The first 9 rows are patterns. Each new row is the sum of 3 different patterns, raised or lowered, with some noise. Before adding, each is slid sideways (what falls off one end comes back at the other) and multiplied by a number that may be negative. Names go in the order of the patterns.
In the rows, zero is written as 128.
Some rows, each with the names of its patterns after it:
[125 110 118 122 135 133 130 141 122 119 107  96 116 152 122  94 150  93
 134  87  99 109 130 159 139 125 112 117 124 136 127 131 124] : M
[131 108 147 133 104 147 160 157 125 116 117 126 149 143 162 124 121 128
 106 160 140 137 132 144 129 114 100 130 133 130 117 107 121] : V
[132  99 140 112 136 127 131 108 103 173 134 133 109 131 118 127 124 146
 116 144 114 114 102 146 125 118 124 122 105 116  78 137 141] : N
[ 93 141 127 108 120 126 169 147 122 170 129 130 131 134 138 127 133 121
 111 145 130 128 133  99 128 123  82 139 141 129 128 142 137] : U
[125 145 102 133 131 160 125 119 143 101 142 116 116 133 157 139  95 125
 147 145 140 132  83 119 178  83  84 110 122 116 116 107 119] : B
[139 121 145 114 108 115 126 133  78 121 137 178 144 130 119 110 116 116
 120 115 123 132 131 128 116 170 137 125 109 171  97 138 157] : C
[178 139 135 107 109 132 124 121 154 144 154  85 125 126 127 117 115 129
 126 123 131 126 153 105 133 126  83 132 133 128  86 134 153] : H
[130 134  78 147 132 130 114 100 137 133 161 132 147 137 113 125 129 107
  99 135 151 130 125 152  86 137 160 133 130 138 127 130 126] : R
[123 114 134 116 131 133 156 121 125 111 147 134 129 118 148 125 135 128
 131 134 124 139 130 120 146 132 126 122 112 138 117 117 119] : P

New rows. What belongs after each?
[100  79  67 116 137 109  68 103 144 110 118  82 124 119 111  80  81 100
  85  82  93  94 102 100  82  96 116 106 102  67  85 122 103] : B R P
[ 61 166  79  55  85  84  82  94 147 124  95 107 147 131  44  15  51  45
  97 123 114  96  94 112  76  87  90 107 106  59  82 131 119] : U C H
[108 114  99 114  94 129  94 102 116  75 110  83  86  89 126 117 133 109
 111  90 103 116 109  98 122 105 113  92 117 103 113 111 114] : M N H
[168 135 103  97 121  88 114 160 122  82 180  70  99  67 129 105 131 154
 145 132 108 153 113 129 127 122 158 114 107 125 115 117 125] : M H R
[ 85 114 115 112 129 109 106 110  90 123 102  98  91 134 101  82 116  89
 108  89 104  81  91 100  92 113 110  94 112 130 126  94  89] : M V H
[123  57  99 120 145 117 103  91  88  48 111  92  90 110  85 105 103 130
 138 107  76  69 134  83 107 108 115 110 103  77  82  86 105] : C H R
[135 114 132 148 150 165 125 125 120 138 134 147 122 137 144 138 163 134
 159 164 137 135 150 135 122 156 130 130 150 142 140 120 147] : N C R
[155 173 151 176 170 160 114 146 169 160 157 144 155 193 133 152 157 152
 161 192 171 155 137 159 174 132 162 180 167 152 157 140 188] : V N P
[138 142 157 131 171 151 109 113 158 170 177 152 114 127 176 104 125 130
 154 135 168  89 140 154 162 113 150 141 161 133 138 157 114] : B C H
[119 134 122 108 102 114 106 135 116 130 106 119 111  84 143 122 105 103
  97 120 119  98  97 130 103 118 101 108 111  84 161 120  94] : V N P
[162 138 141 119 153 104 168 139 130 180 101 145  83 105 111 136 187 158
 138 148 153 134 138 134 149 122 179 127 106 140 155 146 149] : M R P
[131 184 106 107  97  85 102 102 131 133 119 151  87 114  84 106 102  80
 109 104  89 113 103 141  78 115 120  68 102 116 103  94 114] : U H P
[168 109  99 104 112 148 134 109 133 115 133 105  65 111 124 144 116 109
 109 120  96 145 117 110 139 157 126 116 113 117 125 148 144] : M V N
[199 130 149 135 128 152 143 148 170 141 182 133 154 150 167 155 155 144
 178 131 144 121 162 162 169 117 154 134 194 133 161 146 138] : N U P
[100 115  88 130 105  85 113  98  89 131 106  93  87  94 140 108  94  64
  85  77 113 110 112 123 105 100  99  91 103 106 117  92 107] : V C P
[155 182 167 122 132 142 154 156 106 153 157 158 140 161 168 121 160 146
 117 143 153 180 122 151 191 191 173 152 151 154 160 155 156] : U H P
[150 157 138 169 174 150 157 137 160 141 166 143 140 117 152 163 157 165
 173 156 168 124 159 132 173 139 166 158 165 159 165 172 151] : H R P
[103 115 110 104  88 106  93  56  99  93  90  44 131 111  77  89  84  84
  93 121 110 110 107 127  97  86  55  73 101 116 130 116 109] : V C P
[ 89 121  94 101 133  99  60  58 128 102 111  69 107  92  63 111 126  85
 110  97 101  20 118  96  83  61 110 105  85  43 144  99 111] : N U C
[102 149  86 178 134 118  93  95 100  87 122 130 152 110 121 103  97 119
 124 114 103  89 116 103  90 102 142 125 145 101 117 101 173] : M C P
[ 88  94  93  80  97 121 107 101 115 101  66 123  82  63  53 100 126 124
  76 103  87  87  82 103  95 105  80  81  84  94  86 101  89] : V U P
[107 110 109 123 174 153 137 149 109 101 123 162 129 128 125 140  81 155
 136  92 160 156 155 115 139 155 148 159 116 118 151  86 131] : B H R
[ 75 112 138 124  95 132  96 125 156  95  92  67 173  89  55  86  72  82
  92  92 105 102 116  91  97 110 137 113 121 122  77 140  86] : M U B
[160 151 148 165 170 119 133 142 121 131 168 161 154 134 163 136 164 140
 136 123 132 177 135 138 150 155 167 128 115 107 157 103 143] : U H R
[120 110  97 160 114 109 117 104 106  98  49 114 112 137 106 149 109 141
 111 105  87 118 149 108 128 121 129 107 134  94 139 128 125] : N H R
[120 155 103  60 153 154 138 129 106 125 128 127 115 101 153 140  95  61
  91 144  74 132  79 113 102 120  86  67 136 130  96  86  87] : N B P
[138 101 141 126 131 112  73 178 163 148 140 183 168 101 149 104  94 140
 110 165 145 126 190  91 133 164 146 162 128 145 136 144 154] : U B R
[126 126 119  93 113 126 148 131 122 111 123 106 135 125 136 115 115  76
 143 114  89 136  55 136  82  91  99 109 176 117 139 106  85] : M H R
[126 115 135 137 113 128 135 130 127 136 126 128 133 125 140 120 118 151
 166 130 150 105 111 128 159 132 141 129 148 117 135 112 137] : M U H
[209 190 176 131 187 180 151 208 159 178 202 160 138 122 146 156 144 156
 173 189 192 154 156 139 180 165 161 139 166 159 156 165 162] : M C P
[142 118 119 116 128 132 108 107 122 108 119 123 106 130  98 120 109  73
 166 122 127 110 110 125  97 129 107 103 135 139 150 127 116] : N U H
[ 87  97  84 113 154 100  99 102  79 111 101 104 112  92 114 103  73  85
  70  77  84 124  92  82 109  75 110  45  78  93 130 140 101] : M V R
[ 94 125 101 113 133  97  65  98 131 152 123 147 136  96  95  87 128 112
 109 109 133  87 106 164 113  91 101 151  95 119 163 115  99] : V C P
[ 83 105 149  97 112  71  98 113 118  84 104 139 117  80  94  88 120 147
 117  69 142 146 137 123 118 134 126 100 127  98 133 134 107] : U B H
[132  87  96 125  98 119  47  71 100  73  94  98  80  76  63  99 119  70
  85  89  81  96  68 103  84  89 163  81  89  91 101  67  93] : M N U
[117 165 183 145 161 148 155 149 139 166 157 198 144 177 164 109 183 170
 151 102 188 183 214 182 185 121 156 174 151 151 190 179 165] : C H R
[140 148 129 144 132 150 121 137 136 155 137 143 147 129 131 136 132 175
 145 148 139 138 130 155 105 154 129 166 156 114 124 114 127] : M V N
[126  89 112 172 151 109 156 118 170 106 109 100 140 150 142 127 143 123
 149 197 129 121 132 168 101 138  89 114 133 152 156 131 132] : M H R
[101 112 113 107 106  84 110  81 104  62  89 120  98 110 131 109 116 110
 124 110  70 133 102  85 111 132  98 111  99  97 135 116 160] : V R P
[132  93 154 128 119 152 133 133 118 133 118 111 140 133 113 115 107 123
  94 140 110 119 118 119  88 111 110 144 119 116  90 138 136] : N B P
[ 63 103 159 118  55 162 102 118 129 106 116 131 118 121  89 110 101  76
  71 124 105  97 117 103 113 117  90  88 104 123 101  77  66] : M B R
[162 167 121 151 167 145 144 152 159 150 180 142 155 149 135 159 124 132
 133 170 176 144 137 148 115 138 167 138 149 158 166 146 138] : C R P
[145 134 132 143 101 159 116 125 124 132 129 120 136 110 141 162 116  80
  84 141 122 120 128 114 124 159 112  71 136 186 143 139 148] : M B H
[123  91 122 119 113 136 148 120 116 115 115 168 120 125 169 191 127 143
 131 143 151 152 131 130 134 127 106 115 125 115 120 141  87] : N B P
[ 65  94 118 141 124 145 108  70 110  70 126 102 134 106 118 108 110  51
 128 138 148  85  79  91 128  71 134 103  45 129 148 148  52] : V N R
[211 152 161 117 157  99 151 135 170 164 152 147 164 135 159 150 190  79
 132 185 136 119 175 146  82 149 180 193 169 191 138 129 135] : N C H
[106  98 124 134 139 107 113 116 119 138 128 126 119 105 114 130 111  99
  93 135 109 124 106 102  90  88 105 124 104 143 100 100  98] : V N P
[163 194 166 133 189 178 197 192 176 197 129 164 164 171 182 202 156 165
 163 188 197 139 164 153 186 152 167 136 170 156 180 184 175] : M N B
[126 190 199 165 154 175 154 175 160 143 149 151 176 129 124 162 169 164
 158 137 161 137 151 142 148 177 152 145 135 148 161 181 165] : M U B
[149 151 134 142 152 148 158 150 137 148 154 149 184 151 144 143 114 187
 153 155 140 136 140 146 155 170 143 157 126 124 122 160 131] : V N C
[127 136 140 180 145 143 121 156 142 137 149 139 147 150 140 148 125 135
 171 121 166 141 164 133 127 101 149 142 157 146 149 172 140] : H R P
[158 167 171 174 186 132 124 135 126 157 175 193 166 140 171  91 184 192
 159 155 166 140 147 124 151 160  87 157 131 121 141 111 173] : V U R
[101  96  64  93 113 111 118 138 109 158 119 113  92  67 121  90 145  71
  87 131 162  99 120  87  73 119 109 156 118 130 139  68 144] : U H R
[117 136 156 179 182 147 188 147 152 167 148 189 145 147 169 139 172 162
 158 167 152 159 148 186 169 147 185 164 147 176 188 157 168] : U H P
[143 147 158 125 179 132 146 123 165 130 143 115 145 150 126 195 117 138
 162 142 131 146 166 121 121 133 120 134 162 144 102 212 189] : B H R
[107 154  96  93  74 120 101 162 162  85 137 139 160 121  88  81 111 109
 126 120 141  82 108  52 104  91 138 134  99 109 134 106  88] : N B H
[ 49  67  84 105  71  57  74  78 116  86  43  93  85 119 126  98  76 107
 120  96  99  84  84  80 113  77 107 109 120  89  63  59 110] : M N U
[ 77  88 125 111 134  96 103  83  85 101 101 110 132  95  83 106  62 108
  98  95 117  77 100 104 103  96 108  73 118 121 136 112  55] : M V N
[153 149 133 148  90 140 132 101 141 142 155 143 167 143 117 132 144 109
 120 170 183 134 175 170 137 144 198 146 167  80 118 122 171] : N U H
[173 182 149 170 125 170 176 131 185 153 148 108 145 211 224 194 172 135
 141 168 114 172 180 196 187 109 144 137 130 164 158 142 172] : M V H
[162 103 100  70 113 112 133 138 117 125 151  79 109 120 184 152 115 112
 100 127 103 112 139 125 127 117 165 132 110 164 114 118 146] : C H R
